The rows of a group lie close to one hidden flat surface of 13 dimensions, which passes through zero. Surfaces can cross.
In the rows, zero is written as 128.
Some rows, each with its group after it:
[111 162 155  73 146 107  57 161 117 116 137  77 145 131 131 121 139 129
 129 148 100  78 147 144 101]	pufus
[ 77 151 176 117 148  80 113 159 165 111 143 148 106 123 138  84 150 109
 165 122 113 115  99 146 107]	vig
[146  89 114 117 131 179 176 105 171 138 122 127 136 136  57 125 130 153
 137 129 143 132  77  95 118]	pufus
[152 117 141  82 143 189 113 144  67 153 136 129 155 153 133 133 180 126
 149 144 117 128 145 102 139]	taz
[125 154 114 115 144  87  53 152 104 117 137 154 101 112 175 102  95 174
 122 123 106 150 199 180 138]	vig
[173 107  83 120 134 157 148  88  84 149 103 101 159 148 158 104 118 100
  91 130 138 113 125 160 101]	Tasom
[118 147 155 124 124  83 107 133 147 124  82  90 161  98  79 106  84 145
 120 152 142 109 139 140 134]	taz
[117 149 123 124 121  88  89 123  93 128 134 161 122 122 213 101 126 125
 137 136 117 141 155 166 107]	vig
[138 105 147 162 105  87 144  95  86 122 134 134 160 108 117  83 116 146
  94 247 134 134 122  86 150]	pufus
[118 122 177 128 115 105 113  89 126 135 124  88 167  77 128  93 137  97
 124 167 136  81  74 111 113]	Tasom
[ 77 158 165  95 177  84 130 162 168  82 160 117 132 117  97  79 112 137
 165 164 105 120 158 130 119]	taz
[169 115  55 118  80 155  68 110 113 161 125  61 111 137 122 167 124 100
  96  75 125  97  48 120 106]	vig
[147  91 127  93 139 150  97 167  97 140 116 157  90 137 185 139 151 120
 123 162  87 175 126 140 116]	taz
[149 143  92 103 102 106  53 158  89 154  85 101 112 120 120  91  85 148
 155  80 102 176 106 169 143]	pufus
[147 131 110 124 131 135 130 146 188 122  83 152 149 120 108 135 141  86
 111  94 140 174 147  90 148]	Tasom
[106 156 152 148  83  84  91  68  90 132 116 125 146 117 167 134 155 175
 131 109 121  99  97 163 114]	pufus
[140 123 101 112 124 110 130 131 164 126 101 128 119  81 141 122  29 122
 122 121 145 162 162 162 115]	taz
[131 109 131 150 126 146 183 137 110 139 198 123 148 142  63  72 104  98
 153 186 176  80  91  44 152]	vig
[117 140 101 135 100 116 108  80  99 127 193  98 144 111 137 114 126 136
 134  83 120 102  84 111 136]	vig
[107 105 123 143 139 138  94  91 114 133 175 175  90 126 109  82 142 219
 174 178 117 113 104 135 109]	Tasom
[151 108  67 116 113 139  83 122 127 134 119 170 106 119 133 124  56 184
 133 162 150 157 193 136 109]	pufus
[107 133 143 134 143 136 123 129 142 123 161  99 119  99 123 122 145  85
 156 122 118 107  89 107 128]	pufus
[111 145 118 173 149 109 124 131 100 115 149 116 104 107 128 131 143  96
 148 128  90 179 111 115 174]	taz
[106 142 138 144 121 120 165 150 195 115 120 159 118 130 128 136 137  80
 143  65 145 145 106 114 137]	pufus
[ 97 122 162 132 142  92 151 118 165  88 160  94 147  80  75 129 110 135
 107 193 112 117 131  92 138]	Tasom
[143 109 166 116 148 134 194 164 114 115 109 106 146 156  98 141 132 141
  85 152 115 133 151 137 148]	vig
[152 139 118  86 131  93 113 199  67 130 119 118 140 177 141  88  89 132
  92 161 115 136 167 146 138]	vig
[139 143 124 154 108 132  51 132 136 151  96 130 110  61 164 154 141  36
 146  91 128 173 106  96 166]	Tasom
[132 101 152  79 107 116 142 128 133 129 105  78 121  81 153 140  86 129
 103  84  95 148  74 183 111]	vig
[156 134 122 147  94 179  67 126 121 173  63 157 118 133 127 195 140 147
 140  95 171 126 173 130 139]	taz
[147 114 113 128 103 161 116 113 113 148 118  85 114 107 128 177  88 128
 133 141 143 118 123 137 113]	Tasom
[149 150 121 121 141 135  72 109 100 127 126 130 166 118 123 127 108 177
 110 145 154 102 231 135 142]	Tasom
[106 170 130 180 167 105 118 136 136 106 146 142 121 129 119 117 157 102
 129  94 121 141 164 122 179]	pufus
[119  97  88 165 147 176 144  94 170 124 192 159  86 103 115 144 110 117
 169 158 147 130 130  86 116]	taz
[155 128 113 119 147 138  72 160 115 135 100 152 132  99 105 114 131 111
 132 159 119 194 173  92 176]	Tasom
[160 131 115 112 113 138  62 131 102 154  81 146 144 125 142 112 147 104
 125 122 136 142 134 119 139]	Tasom
[133 100 113 126 102 133 190 114 156 130 125 176 118 142 166 123 105 137
 110  70 146 147 102 154 112]	taz
[139 125  78 156 139 119  90 105 107 116 132 133 112 134  98 120 161 174
 102 132  81 176 114 119 158]	taz
[122  98 116 160 102 137 164 145 161 125 161 139  57 162 154 187 123 122
 100  98 141 105  96 140 102]	taz
[140  88 177 148 146 143 203 127 154 118 147  90 107  87 103 155  93 143
  67  98 132  97 128 159 156]	vig
[ 96 177 144 108 160 123  72 192 110 130 135 132  96 158 142 119 149 109
 204 135 105 131 149 151 113]	vig
[128 154  94 146 132 119  97 135 118 117 133 100 104 125 132 165 120 141
 103  56  99 155 154 157 165]	taz
[102 111 158 167 135 109 145 148 129 121 137 143  55 100 142 153 151 124
 154 120  79 200  71 139 157]	taz
[136 161 127 148 132 103  53 134 149 118  87 108 135 143 103 149 189 114
  73 125 115 107 141 118 148]	vig
[134 165  68 150 142  90  98 109 129 118 141 138 121 130 194  88 102  94
  98  56 125 115 169 195 114]	Tasom
[142  98 125 134 112 185 154 105 130 158 107 138 104 116 144 167 130 113
 171 113 150 146  89 124 113]	Tasom
[127 130 110 130 146 117 178 114 137 122 126 161 150 170  66  67 102 211
 123  97 146 127 149 162 138]	pufus
[118 136 194 101 108 119 117 167 117 140 112 150 158 128 109  97 155 125
 156 140 145 127 111  87 160]	Tasom
[134 111 139 122 144 116 195 168 144 103 151 130 132 164 149 116 144  72
  80 157 120 113 115 114 118]	pufus
[150 128 145 109  93 108  36 156 127 149  61 159 135 113 146 136 160 108
 103 142 129 156 135  95 147]	Tasom
[112 136 127  85 126  87  81 150 148 118 157  88 136  95 127  67  86  87
 134 162 124  82  94 118  90]	pufus
[124 112 157 172 113 156 182 154 131 145  99 173  91 131  84 162 138 156
 178  99 135 201 101 112 192]	taz
[123 133 112 147 145 150  83 130 146 130 149 126  93 129  83 119 126 142
 151 143 144  91 137 118 122]	vig
[120 148 117 144 135 110  92 119  69 133 144 151 117 142 201 121 142 127
 133 150 116 120 168 168 108]	vig
[123 129 129 121 146 106 157 110 110 110 125 136 139 101 123  99 116 173
 127  76  86 203 120 164 163]	taz
[133 157 119  84 149 139  99 139 138 124  98 116 155 169  58 116 129 209
 133  84 125 119 172 163 126]	pufus
[104 119 129 130 120 120 122 111 141 131 168 139  94 102 168 109 109 116
 165 108 123 115  81 147  95]	pufus
[121 134 134 130 159 139 158 134 181 103 121  70 150  85  53 153 102 103
 145 145 129 138 148  84 153]	Tasom
[129 101 140 128 136 130 130 108 152 127 116 107 132 123  73  93 169 121
 124 150 104 134  37 103 131]	pufus
[100 163 171 139 150 100 118 127 108 103 147 101 153  92 105 135 165 139
 132 104  88 151 145 116 196]	vig

New rows. What belongs after each?
[183  88  89 157 128 174 110 107  87 162  97 109 101  88 116 142 114 101
 120 147 128 178 102 116 161]	pufus
[105 139 108 130 158 117 145 155 150 114 157  45 101 121  55 118  86 112
 168 124  99 127  76 125 126]	Tasom
[140 115 113 141 123 181  96 119 132 162 114 150  87  75 141 156  93 124
 207 114 154 168 139 131 127]	Tasom
[135 108 143 119 178 130 141  91 129 114 120 215 163 131 152  65 180 156
 109 190 120 156 180 131 123]	Tasom
[128 131 156 116 139 157 126 164  78 142 129 176 112 191 136 148 213 168
 146 104  98 144 137 140 148]	taz
[135 139 150 154  75 120 152 101 131 161  63 155 151 117 182 140 151  70
 134  51 165 145  85 135 141]	taz
[114 147 157 112  89  91 107 172 137 123 156 135 130  99 102 113  39 162
 151 130 174 101 163 110 153]	Tasom
[133 146  94 190  76  83 110  96 131 131  98 123 116 145 185 150 146  81
  73  81 147 107  77 149 115]	taz
[ 95 123 138 146 145 119 109  82 162 116 162 161  85  83 184 126 131 143
 153 127 119 112 134 171  80]	taz
[132 133  96 165  99 138 113  99 194 141 110 184 115  98 154 146  99  94
 149  72 191 136 154 111 119]	vig
[141 119 110 147 118 147  67 107  72 147 138  79 100  97 147 159 128 113
 129 157 107 128 112 135 131]	Tasom
[ 98 151 152 135 122  81 126 165 157 112 161 125 116  74 131  93  61  93
 155 111 145 129 136 118 159]	Tasom
[109 116 142 148 152  96 221 142 153  81 180 130 110  88 171 152  54 111
  92 156 126 146 192 135 139]	Tasom
[138 137 131 145 100 158  43 135  79 175 124 138  82  82 172 160 101 124
 196 112 142 143 143 141 148]	Tasom
[ 95 173 112 124 105 100 166 102 143 110 153 178 200 147 116  92 130 142
 175  78 160 151 154  82 141]	vig
[ 83 141 184 123 102  78 114 146 153 125 163 137 126 100 112  77 105 133
 163 127 143  99  78 111 133]	Tasom
[126 144 123 140  93 125  95  77 150 131 122 109 170 134  91 141 149 164
 104  97 164  57 122 107 116]	Tasom
[121 113 169 118 142 138 139 163 142 131 156  97 106  80  89 109  78 106
 163 126 135 119 105 116 159]	vig
[140 151 125 119  78  89 131 167  89 137 102 111 161 143 134 130  74 114
 108 111 156 139 143 116 160]	pufus
[146 132 193  96 130 142 129 111  99 154  79 152 216 117 133  80 188 100
 137 146 157 116 133  94 147]	Tasom
[152  69  99 117 131 142 165 119 118 149 111 152  99 129 102  76  95 168
 135 155 115 175  73 140 123]	pufus
[132 129 145 103 126 147  94 138  99 131 108 106 135 140 130 174 161 153
 124 163 105 125 149 117 118]	pufus
[140 150 136 108 119 114 117 129 108 129 156  56 154 107  90 109  76 139
 104  85 148  58 131 139 148]	vig
[117 125 135  58 102  89 147  91 148 117 102  99 187 131 118  97 111 179
 106 104 107 119  85 162  80]	vig
[122 125 162 114 127 105 111 134 147 131 110 132 114  67 168 118  81 114
 131 116 123 142 142 167 126]	vig
[118 121 145 139 131  99 150 133  92 116 150  87 118 127 135 117  84 134
 106 190 121  85 133 155 115]	taz
[ 96 125 164 133 138 110 120 100 140 120 152 107 120 101 123 112 165 131
 141 132 100 109  71 127 117]	vig
[112 126 134 154 115 102 181  90 107 103 150 150 145  92 175 149 144 145
  99  72  86 200 124 128 183]	vig
[114 148 111 110  97  60  83 166  86 128 154 121  98 138 202 102  85 117
 122 124 106 127 122 168 117]	pufus
[ 91 173 149 164 127  66 138 157 123 101 139 111 126 197 105 123 172 134
 105 121 121  78 115 134 136]	taz
[148  73 131 116 116 161 193  91 115 146 154 152 146 156 127  97 120 147
 120 184 165  88 102 110  94]	taz
[118 135 132  92 144 112 116 109 161 117 105 151 142 130 121  99 100 204
 130 131 140 110 183 185  84]	vig
[107 141 155 114 149 122 124 106 115 118 145 144 132  96 183 109 167 124
 146  77  78 162 115 162 131]	taz
[175 117 109  99 114 168 139 118  85 163 121 104 184 137 119 119  75 114
 122 180 193  74 184 106 107]	taz
[147 137 150 111 113 119  71 152 117 136  60 142 140 127 163 150 174 111
  96 145 107 159 150 125 135]	Tasom
[131 121 121 108 127 122 206 176 125 116 122 178 132 196 144 123 123 128
 112 124 125 172 151 130 122]	vig
[124 160 144 140 143 101  97 182  74 124 115  90 138 163  91 116 160 114
 123 180  95 135 128 106 169]	taz
[171  75  92  92 121 176 235 125 101 140 167 121 147 117 150 122  63  88
 115  94 146 161 114 113 135]	taz
[111 131 148 131 163 184 192 115 128 123 197 139 124  98 115 150 124 142
 198  59 131 145 162 123 161]	taz
[119 173 119 116 129  63 126 115 121 110 111  88 207 135 109  60 115  95
 105 125 131 109 132 123 134]	taz
[103 116 170 149 167 164 195 128 224 114 132 134 109 110  43 153 127 153
 152  98 150 107 126 114 142]	vig
[164  95 126 110 155 157 156 171  81 130 144  95 110 167  94 129 101 160
  86 176 111 108 155 145 144]	vig
[ 79 167 130 168 141 105 130 114 135  94 199 121 109 148 106 153 157 176
 132  88 113  83 142 136 140]	Tasom
[121 128 100 131 148 106 197 150 144  92 152 121  99 151 167 153  64 132
  94 120 111 144 179 181 107]	Tasom
[144 152  96 155 108 103  46 105 113 133  84 151 142 124 171 136 170 103
  98 155 118 161 142 104 139]	vig
[154 116 168 161  71 152  99 112 113 173  51 108 133 120 119 180 179 108
 124 124 155 113  58 105 151]	taz
[112 141 168 103 131 119 158 102 112 120 121 106 162 122 156 134 123 162
 127 102 122 106 150 179 110]	vig
[109 156 108 139 132  75  59 129 148 114 131 168 112 145 156  85 171 129
 103  88  99 133 117 145 125]	Tasom
[135 131  48 176 145 138 133  85  95 118 181 137 110 120 172 129 117  89
 120 107 115 154 139 124 134]	taz
[108 116 157 125 161 146 172 131 181 105 131 161 135  96  91 129 130 126
 162 161 132 170 154  89 149]	Tasom
[125 125 126 169  94 101  61  94  63 133 186 121  89  98 192 149 120 156
 100 153 122  84 125 148 122]	Tasom
[129 118 123 139 139 112 127 160 143 121  96 154 111 137 110 111 150 117
 115 148 106 186 106 113 154]	pufus
